The rows of a group lie close to one hidden flat surface of 11 dimensions, which may be shifted away from zero. Surfaces can cross.
In the rows, 128 means zero.
Some rows, each with its group after it:
[128 157 173 146 149 120 152 153 103 113 112  90  96  99 190 105] => K829
[ 70 113  98  91 114 140 141 126 131 108 140 102 129 125 129  97] => K829
[100 132 154  91 124 122  95 144 128 194 107 158 131 143  75 121] => K482
[126 108 163 163 145 131 131 152 110 110 208  62 186 101 128 139] => K829
[ 82 152  21 143 140 145 158  82 161  97  66 152 132 130 136 132] => K501
[151 117 142 116 124 137 127 145 155 166  48 168 183 144 205 148] => K501
[123 109 149 142 116 111 119 144  95 103 166  86 141 122  79 148] => K829
[141 102 125 151 100 133  96 125 107  92  24 141 184 155 130 187] => K501
[173 126 148 140 118 124 141 128 145  75 120 114 151 158 104 145] => K438
[172  98 160 147 139  94 176 149 126 152 207 102 133 128 175 175] => K482
[122  93 182  74  94  73 116 108 126 183  58 165  80 119 159 131] => K438
[135 153 128 121 112 103 102 117 151  91 129 113 127 119 137 104] => K482
[129 112 130 126  98  89 159 148 128  87  69  86 161 130 121 144] => K501
[164  90 129 124  72  89  91  91 158  65  91 128 176 174  75 173] => K438
[180 116 115 153 108 131 102 115 134  84 109 127 138 133 127 116] => K482
[104 123 109 136 126  76 142 142 111 167 157 113 124  93 126 163] => K829
[124 144 107 131 125 154 129 119 125  85  65 138 112 164  98 114] => K438
[111  81 101 129 115 103  87  97 120 136 199 133 140 186 131 195] => K482
[113 169 150 142 134 132  98 167  85 114 122 102 117 136  95 114] => K438
[138 103  97  89  97 105 126 142 140 188  92 169 126 143 105 136] => K482
[137 121 140 191 182 168 163 131 101 119 180  90 126 109 126 117] => K501
[167 150 159 160 167 169 175 165 119 132 197 109 131 128  90 123] => K829
[138 106 146 137 115 109 124 146  78 119  90 115 105 158 146 152] => K829
[111 198 132 164 175 169  96 162  91 127 129 128 111 160 115 117] => K438
[120 111 158 130 128 136 108 136  92 140  94 131 116 121 208 133] => K501
[120  86 116 146 141 194  79 148 100 133 151 118 191 152 170 115] => K438
[ 61 138  78 119 111 132  40 127  93 124 139 122 131 132 116 112] => K438
[131  95 133 140 151 158 163 112 132 182  85 158 138  92 122 118] => K438
[164  99 145 109  84  96  83 171  96 171 127 130 120 110 107 112] => K482
[117  98 112 106 105 119 131 123 147 105  73 112 153 158 109 104] => K501
[108 158  93 168 144 165  91  72 130  47 103 128 118 132 137 105] => K501
[128 120 100 141 121  84 186 133 123 120 130 109 119 116  97 175] => K501
[121 129 112 108 116 136 114 178 130 146 103 122 181 161 144 131] => K438
[134 121 133 144 147  99 167 168  99 214 143 130 124 100 127 167] => K829
[105  99 107 131 117 147 111 110 106 126  75 139 131 118  85 115] => K438
[128 105 161 149 123 145 112 154  92  93  89  87 161 140 118 116] => K482
[168 134 126 137 123 109  93 112 173 132 184 146 172 160 127 169] => K829
[135 128  97 173 121  63 138 159 114 160  90 116 177 115 103 206] => K829
[127 114 151 136 101  78 122 140  98  83 145  72 128 127 119 156] => K829
[ 94 132 129 115 117  89 104 155 135 141 146  86 176  99 180 119] => K482
[150 118  93 135 129 129 196 124 203 120 143 122 219 134  51 162] => K829
[154  92 181 112 102 140  67 173 105 138  92 124 182 183 106 126] => K482
[104 119 143 133 136 119 150 144 137 107 123  86 184 161 140 158] => K482
[115 140 169 123 169 135 225 125 165 115  92 108 150 170 164 151] => K482
[180 155 161 152 153 139 129  84 175 138 125 168 117 105  68 106] => K501
[185 123 217 109 102 130  63 145 102 106 138 134  98 186 115 119] => K829
[140  80 151 160 142 120 146  97 122 137 150 110 130 113  80 128] => K501
[163 126 113  83  92 112 129 156 154 162 140 164 129 150  69 131] => K438
[ 99 111 148 108 126 142  24 101 128 152 172 128 128 127 159  62] => K501
[163 149 131 105 135 115 145 101 164 179 178 184  68 116 117 127] => K438
[140 133 162 125 138 154 154 164 124 115  78 103 136 136 145  83] => K501
[137 154 126 173 170 156 136 107 142 132 149 132 129  91 132 102] => K482

New rows, each followed by its group:
[108  72  96 131 128 136 124 133 113 151 136 117 159 157 133 134] => K501
[100 100  76 164 115 122  84 122 117 134  72 130 222 115  99 185] => K501
[100 160 130  80 116 100 115 165 144 162 147 131 139 167  81 141] => K482
[107 121  87 123 137 149 192 124 142 126  65 129 131 109 144 109] => K438
[116  79  92 106 113 102 102  76 173 145 150 144 156 163 199 144] => K501
[139  99 140 120 106  99 127 140 132 106 159  86 144 155  97 123] => K501
[144 142 113 155 155 139 148  81 184 126 100 158 169 138  83 147] => K482
[122 189  86 125 158 161 132 134 162 118 183 141 124 169 141 112] => K482
[133 157  88  97  97  94 111 140 152 131 135 138 113 130 100 114] => K482
[154 107  95  71  63  58 154 114 168 136 126 158 104 139  47 161] => K438
[155  86 144 156 136 161 132 126 121 108 104 116 167 169 130 133] => K501
[ 93 170  99 183 155 146 100 137 103  94 162  84 160  83 107 113] => K501
[128 187 105 152 119 144  91 167 102 102  80 138 156 126  95 151] => K501
[111 132  93 129 132 158 119 114 144 123  69 144 146 138  93  91] => K501
[130  54 140 103  85 169  74 147  97  97  94 111 176 154 141  94] => K438
[157 110 143 152 123 136  97  95 142 100  83 148 166 150 144 153] => K501
[ 85  73 159 128  99 124  78 140  87 105  92  76 182 109  96 113] => K829
[147 110 173 125 112  89 123 155 118 144 149 105 144 129 108 149] => K482
[ 91 137 134 137 142  94 143  96 133 144  87 122 113  78 159 129] => K438
[116 134 148 114 130 115 127  80 150 102 118 136  97 154 146 128] => K482
[138  75  88  92  94  98 128 120 159 205 191 164 145  85  85 144] => K438
[129 113 115 105  76 142 108 191 119  66 116  68 200 125  84  88] => K438
[158  24 136 118  87  72 137  90 125 123 150 121 126 194  97 194] => K501
[134 124 162 122 117  92 103  94 158 137 162 129 137  95 116 130] => K829
[147 153 139  99 114  95 184 164 116 142  94 142  67 130 144 152] => K501
[116 151 171 150 157 131 104 144 131 125 193  86 175 126 160 131] => K482
[108 174 102 150 136  84  96  89 131 106 150 135  96 152 116 170] => K438
[ 91 133 184 112 154 135 111 112 118 165 145 137 100 136 136 118] => K482
[150 133 111 104 115 110 130  90 199 137  68 166 139 104 206  91] => K482
[141 107 154 128 149 109 147  85 140 189 161 159  77  94 135 124] => K501
[106 137  83 115 111 134 100 127 167 115 110 122 193 106 127  98] => K438
[140  84  93 125 111 170 144 126 113  82 197 105 116 118 112  99] => K438
[118 120 167 116 133 129 156 169  98 121 117  93 120 155 146 123] => K482
[115 152 115 100 104  94 100 137 145 161 144 140 129  92  85 111] => K438
[163 116 158 146 159 172 154 138 133 135 107 131 147 145 145 107] => K501
[140 111 139 144 112 116 110 132 129  90 100  97 172 129 139 126] => K482
[142  91 137 157 143 134 135  81 140  98 135 111 138 141 123 125] => K501
[158 133 147 135 134 128  94 110 154  98 183 117 142 160 175 123] => K501
[116 183  97 101 113 129  95 149 167 115 117 128 155 130 115  91] => K438
[136 129 118 162 145 149  93  93 145 100 156 125 155 139 128 119] => K501
[ 93 180  95 111 122 138 102 162 113 115 123 115 117 137 108  94] => K438
[197  86 190 119 126 136 156 111 178 152  39 157 164 155  95 116] => K501
[ 93 130 109  91  97  77 151 191 119 121 136  73 147 143 150 141] => K482
[166 109 117 155 136 146 124 118 136 136 128 142 146 129 124 131] => K482
[142 172 140 148 140 122 128 111 144  60 164 104 113 130 213 127] => K501
[133 125 114 150 132 110 120 112 128 136 146 135 137 133  93 165] => K438
[134  81 131 128 123 144 101 153 138 161 104 117 217 154 112 121] => K501
[129 127 118  89  99  91 121 181 128 164 146 120 134 144 133 134] => K482
[126 109 152 116 125 105 123 106 142 131 132 117 118 117 166 107] => K501
[135 157  79 103 118 133  91 166 137 139 183 150 136 214 134 156] => K438
[102 119 110 113 135 111 151 139 135 166 160 131 141 163 123 169] => K482
[ 97  91 112 122 110 107 150 140 100 112 128  89 127 125 168 141] => K438
[184 154 203 159 139 108  80 120 155 141 123 136 170  99 125 132] => K829
[154 187  83 165 152 186 102 147 127 126 109 180 158 154 116 160] => K501
[149  94 153 185 131 116 158 172  91  86 134  58 210 135 170 196] => K501
[126  69 179  76 122 195 101 132 149 168 136 152 182 145  98  77] => K829
[135 113 125 140 140 182 112 142 118 112  70 133 167 170 169 117] => K501
[166 112 141 122 119  89 130  76 168 122 159 153 105 147 143 154] => K501
[209 140 157 188 139 122 166  75 161  38 104 127 136 147  77 174] => K501
